The first 5 rows are patterns. Each new row is the sum of 2 different patterns, raised or lowered, with some noise. Before adding, each is slid sideways (what falls off one end comes back at the other) and multiplied by a number that may be negative. Names go in the order of the patterns.
In the rows, zero is written as 128.
Known rows, each followed by the names of its patterns:
[129 143 130 139 142  82 127 138 144 130 145 132 136 136 146 138 126 116
 152 144 113 130 129 134 127 137 128 114 134 128  99 158 180 128 148 130
 160 127 110 129 101]	j157
[129 149 156 122 129 128 128 154 127 126 124 141 129 151 138 136 126  99
 136 131 114 127 127 156 133 125 152 134 128 121 123 125 132 158 123 118
  96 136 136 142 120]	j894
[119 147  82 105  92 129 126 131 133 110 145 137 131 115 149 133 138 164
 143 133 120 143 120 127 143 114 151 132 134 124 151 132 129 133 120 147
 135 112 142 126  84]	j940
[106 162 146 133 141 130 131 106 104 117  74 135 121 136 112 158 134 147
  99 140 100 103 107 101  92 182 116  74 119  89 131 130 147 133 123 134
  74 112 120 141 129]	j89
[141 134 139 119 138 130 134  80 130 133 125 118 140 119 124 151 128 148
 130 116 110 124 123 126 112 121 114 140  99 128 149 120 151 134 131 125
  90 114 108 182 117]	j834

New rows. What belongs after each?
[101 112 120 109 110 115  91  97  91 110 127 121 120 118 108 133 109 123
 100 139 102  96 118  93 112 103 112 151 119 130  90 127  95 130 115 137
 104 113 108 148 120]	j940 j834
[175 140 180 145 160 119 128 121 105 143 126 151 140 145  86 150 140 142
 134 134 150 142 118 156 134  83 109 167  96  92  93 131 130 130 141 111
 134 141 131  92 174]	j157 j940
[127  79 112 109 180 121 141 130 121 124 143 149 129  80 122 136 124 107
 122 123 123 147 126 132 131 119 113 115 122 113 107 117 117 155  97 125
 155 122 150 116 127]	j894 j834
[127  62 118 108 126  95 146 122 122  88 115  87  96 103  91  83 166 110
  68 112  74 130 115 122 123  99 116  62 102 123 130 126  70 151 124 116
 121 118 112  93  90]	j89 j834
[ 89 126 125  91 107 109 156 121 130 146 121 145 112 131 125 123 131 139
 163 145 137 123 117 131 138 169 115 140 123 144 127 130 111 139 134 126
 144 114 122 142 132]	j894 j940
[101 130 110 127 110 112 104 107 108  98 103 109 128  97 106 112  95 103
  94 113 105 102 107 103 120 104 109 104  98 102 113 124 104 110  96 111
 119  94  97 131 114]	j894 j940
[120 159  93 102  85 141 133 138 140 104 153 144 142 115 154 126 139 165
 151 159 124 149 139 137 151 105 154 142 127 128 158 144 141 143 125 134
 147 127 169 131  93]	j894 j940
[158 159 155 137 159 160 167 136 156 133 143 149 130 126 189 142 125 146
 125 151 158 167 164 151 158 113 130 149 161 146 136 174 175 157 157 162
 158 134 132 141 113]	j894 j89
[179 142  88 114 118 145 149 146 137 126 134  93 109 120 142 138 103 157
 142 119 135 129 136 103 114 122  76 144 114 137 113 158 124 146 105 139
 110 100 110 116  93]	j940 j89
[110 129 104 134 117 131 133 165 118 132 139 142 123 121 129 116 120 178
 126 113 163  90  88 139 128 138 104 143 131 129 161 144 125 125 143 134
 185 145 129 124 126]	j157 j89
[123 151  93  65  94 103 124 112 113 128 106 150 117  87  96 113 103 161
 119  89 103 120 105 106 109  91  92 102 123 154  89 101 143 117 119  90
 116 112 100 128 113]	j157 j894
[123 106 147 142 143 149 119 106 125 117 117 146 124 112 129 107 119 142
 119 142 122 126 129 109 104 105 179 119 139 130 138 117 137 142 130  95
 149 116  93 123 127]	j157 j834
[112 104 116 116 126 105 112 130 134 101  97 136 123 111 115 123 116 123
 136 116 110 151  99  88 118 100 116  98 124 131 110 150 120 109 120 102
 111 165 125 107 108]	j157 j894
[112 135 111 106 117 110 105 143 119  93 119  98 132 125 138 137 123 137
  91 113 115 133 126 110 142 133 124 138 116 127 120 108 125  93 130 119
 117 112 138 149 135]	j89 j834
[115 164 151 196 138 184 164 173 184 179 163 153 139 152 160 168 138 185
 154 161 168 177 172 160 156 140 171 160 141 158 150 108 157 156 115 149
 119 172 159 161 160]	j940 j834
[184 187  98 162 206 159 192 155 148 133 158 146 127 206 159 159 127 151
 179 117 144 146 133 149 144 168 191 163 202 139 158 138 165 119 143 127
 176 141 184 167 167]	j157 j89
[128 136 143 157 134 138 138 153 136 145 127 143 132 122 146 119 137 137
 134 167 138 149 104 148 122 134 131 141 134 130 130 175 131 135 157 148
 124 161 148 139 138]	j940 j834
[124 129  56 126 132 156 128 113 182 175 132 145 136 134 135 110 121  80
 150 126 161 127 166 137 125 113 146  94 109 112 132 104 179 142  87 125
  92 132 131 154 162]	j894 j89
[ 89 104 111 119 123 117 130  94 131 119 133 105 148 134 138 162 147 104
 119 155 118 135 133 106 134 123 126 114 161 129 123 119 113 145 114  98
 130 115  83 111 145]	j940 j89
[109  94 101  89  91 101 103  77  65 103  89 101  75  81 115 105 140  94
  84  89  98  89 115  81  97  86  98  88  81  95  96  90  84 100  93  76
  84 112 117  93  93]	j157 j894
[121 123 130 155 137 150  80 136 129 108  95 133 108 123 108 166 132 121
 141 135 112 132 126 101 145 111 121 130 140 124 128 124 136 125 133 118
 155 116 102 140 107]	j157 j834
[150 136 137 162 147 152 130 167 138 123 154 119 137 152 132 151 152 150
  94 137 130 145 132 161 132 132 136 177 134 156 145 146 124 147 137 122
 139 120 132 147 159]	j157 j834
[139 132 150 140 161 142 128 136 134 140 141 142 147 145 144 150 136 151
 136 160 138 130 138 126 137 140 156 160 149 159 113 148 125 137 137 138
 134 140 140 172 142]	j894 j834
[146 139 110 139  92 124 110 118 152 128 129  99 129  93 115 101 135 118
 130 123 166 125  99 121 130 120 133 120 118 133 109 128 137 143 122 119
 122 119 135 134 119]	j89 j834
[111 120  98 155 123 118 136 130 124  86 124 111 106 109 130 126 105 108
 165 120 120 122 131 109 128 137 105 124 133 100  92 135 112 126 101 134
 142 132 136 141 112]	j157 j834
[120 124 123 119 101 132  85 113 118 118 157 117 131  95 119 112 154 122
 111 153 140 148 155 121 115 117 144  99 120 121 117 104 103 110  99 121
 120 132 110 140 126]	j940 j834
[118 127 117 116 146  92 147 157 106 107 137 134 148 120 155 129 134  84
 114  96 110 120 108 103 106  80 151 112 119 106 133 108 113 134  75 113
  93 120 108 131 120]	j940 j834
[ 96 127 111 131 121 138 157 133 154  82 136 119 129 111 136 124 128 132
 154 126 137 125 139 147 141 123 141 145 139 129 141 143 131 144 123 137
 135 147 111 149 126]	j940 j834
[132 157 119 115 117  99 125 143 118 136 138  79 130 127 140 134 136 131
 153 136 135 156 133 130 149 143 110 125 135 126 122 133 134 104 129 120
  82 149 174 130 139]	j157 j940
[ 85 102  92 102  92  78 103  90 107  89  99  79 100  92  98 115  87 102
 108  91 102  78  74  95  87  72  86  84 100  97  95  79  91 110 121  92
  85  96 102  99  98]	j894 j940
[112 141 141 124 169 185 137 134 148 175 167 120 135 109 148 153 126 127
 158 104 141 150 134 144 155 147 138 147 136 141 133 133 184 146 128 154
 143 148 117 145 144]	j157 j894
[135 131 117 127 123 125 118 123 120 113 143 117 137 113 121 115 122 123
 124 105 131 129 140 114 131 116 126 122 121 126 132 113 123 128 126 131
 127  99 120 147 110]	j89 j834
[104 115  79  84 120  97 100 105 103 100 102 112  91 101 130  73  47 100
  77 104  61 104 126  99 136 103  89  99  78  83 139 122  88  90 102  90
  95  98  95  86  76]	j157 j834
[187 163 186 179  85 139 189 147 177 127 135 113 150 121 139 212 150 172
 138 145 161  77 116 120 180 132 152 169 176 145 202 138 155  92 160 121
 135 117 181 125 165]	j89 j834
[209 161 157 147 148 165 147 179 149 156 108 161 156 142 137 154 182 172
 155 159 144 168 166 151 149 158 152 155 178 162 169 139 122 178 150 142
 189 162 170 197 171]	j894 j940
[145 133  98 130 171 133 146 135 134 133 124 137 106 134 124 126 136 144
 128 126 137 155 135 144 114 134 141 126 136 133 131 152 146 119 112 137
 145 159 134 128 113]	j157 j894
[136 133 125 148 138 156 135 149 133 141 163 132 131 130 139 132 133 152
 137 153 157 137 136 145 144 125 136 126 156 137 136 152 144 123 144 126
 115 142 122 151 133]	j940 j89
[184 181 179 185 205 165 175 180 192 174 177 172 151 174 177 196 173 191
 181 159 195 164 173 176 184 171 181 178 185 191 165 173 192 169 184 225
 186 161 206 202 212]	j894 j940
[129 138 114 129 123 142 161 128 152  91 109 114 137  93 120  99 128 125
 164 131 114 142 141 123 127 143 118 136 138 138 141 136 142 128 129 150
 126 153 124 153 126]	j940 j834
[138 139 101  98 120 111 127 105  92 115 127 104 105 110  77 100 108 123
 126 116 115 115 127 102  95 108 121  85 110 116 118 124 106 110 109 110
 124 167 117  98 137]	j894 j940
[141 140 127 119 122 117 138 153 112 123  98 106 126 145  92 112 122 149
 119 126 128 114 155 130 125 114 147 127 149 152 140 125  97 140 123 113
 131 114 159 131 125]	j894 j940
[123 157 131 153 128 136 134 126 126 156 144 130 112 139 121 103 121 139
  91 111 111 141 116 124 144 119 141 133 134 117 144 143 135 155 159 116
  95 140 114 130 121]	j157 j940
[173 156 162 173 159 204 164 164 136 188 174 176 163 161 194 193 150 176
 163 135 180 178 133 147 150 166 183 174 174 152 155 178 170 146 180 168
 194 195 175 187 164]	j894 j940
[146 138 125 122 140 108 107 116  82 130 120 143 111 155 148 130  76 138
  93 105  94 106 105 174 132  81 113  94 124 122 169 133 118 125  81 108
 118 135 125 100 153]	j157 j89
[166 128 155 148 161 135 138 128 127 140 153 167 144 150 137 145 150 132
 142 154 129 146 148 156 155 146 137 134 155 146 168 140 141 135 156 146
 126 128 149 133 156]	j157 j894
[ 98  92 107 118  93 131 125 112  98 103 122  82  98 112  97 109 122 106
  94 114 128 103  96 103 126  91 120  97 117 100 118 116 144 126 124  66
 115 132 111 126 102]	j157 j89
[147 136 132 122  97 135 130 160 132 142 118 128 157 109 132 128 115 118
 126 141 144 125 158 117 142 107 139 126 122 134 150 124 145 121 132 134
 187  90 146 164 142]	j89 j834
[163 177 150 170 148 139 164 132 157 171 182 168 169 162 158 171 178 168
 183 158 137 174 140 145 142 168 194 173 179  99 171 151 157 145 168 140
 153 152 205 176 151]	j894 j834
[160 130 187 163 183 122 185 203 180 201 188 164 179 187 169 237 184 166
 155 179 163 177 165 170 157 180 167 194 173 163 212 184 183 173 159 166
 169 229 170 190 211]	j157 j834
[150 149 145 153 141 167 158 151 160 159 148 164 153 152 166 137 154 148
 144 146 150 165 153 144 162 156 155 140 144 155 154 169 147 149 132 157
 163 159 148 163 153]	j157 j894
[130 165 117 134 141 145 118 203 139 107 148 111 147 160 172 161 150 150
 105 141 150 163 158 126 183 170 162 180 153 157 143 135 146  94 160 151
 154 138 184 163 176]	j894 j89
[145 108 120 115 129 121 116 111 140 116 134 120 128 133 128  95 127 148
 127 140 118 108 116 124 137 115 141 121 128 114 112 119 108 111 119 116
 109 120 132 133 120]	j894 j89
[102 118 111 105 139 128 115 107  94 142  82  75 108  75 100 100 122 153
 123 156  52 117  87 107  76 108  82 119  92 164 118 112 123 135  59 119
 140  90 129  84 100]	j89 j834
[126 114 151 121 143 107 117 104  93 110 114 111 163 119  87 126 102 134
 118 155 127 108 134  73 109 117 135 148 117 159 101 134 124 121 119 115
 101 115  85 159 118]	j89 j834
[124 207 140 130 151 175 112 143 128 158 112 156 161 137 155 168 149 140
 185 157 176 179 155 141 142 159 144 138 156 131 179 130 156 166 162 173
 158 158 143 133 147]	j940 j834
[125 141 162  95  74 139 118 135 107 123 154 138 163 128 123 120 120 119
 179 155 124 120 144 123 134 112 127 124 114 135 147 119 125 152 133 117
 133 145 149 130 145]	j157 j894
[110 134 131 155 147 147 137 145 116 162 115 118 118 126 112 186 135 106
 125  87 143 137 135 136 129 160 104 122 148 146 135 115 152 142 139 164
 131 129  95 125 133]	j894 j89
[115 146 108 117 118 114 111 113 108 125 120 129 126 125 123 139  93 111
 144 117 111 109 123  85 103  99 113 136 123 120  98 121 126  99  99 122
 111 118 129 131 127]	j940 j89
[130 116 136 142 133 105 124 136 104 127 140 135 136 150 113  78 136 131
 160 108 126 129 138 145 111  98 138 125 125 156 109 129 126 135 112 129
 107 119 117 129 161]	j157 j894
[102 118 115 109 136  57  57 112  70 102  78 114 128 111 129  82  99 115
 126  88 142  97 107  93  89  69 110 101 100  93  77 110 122  90  82 121
  85 100  97 113 126]	j157 j894
[ 74 123 115 126 118 139 132 154  94 149 103 104 105  82  85 165 142  72
 125  94 133 123 149 130 123 106  77 114 116 132 132 100 155 155 130 148
 128 123  96 101 114]	j89 j834
[171 152 142 127 157 131 129 140  81 157 145 160 126 173 133 155 118 162
 150 121 130 138 120 196 113 101 144  96 147 150 171 157 148 149  78 142
 153 188 145 125 165]	j894 j89
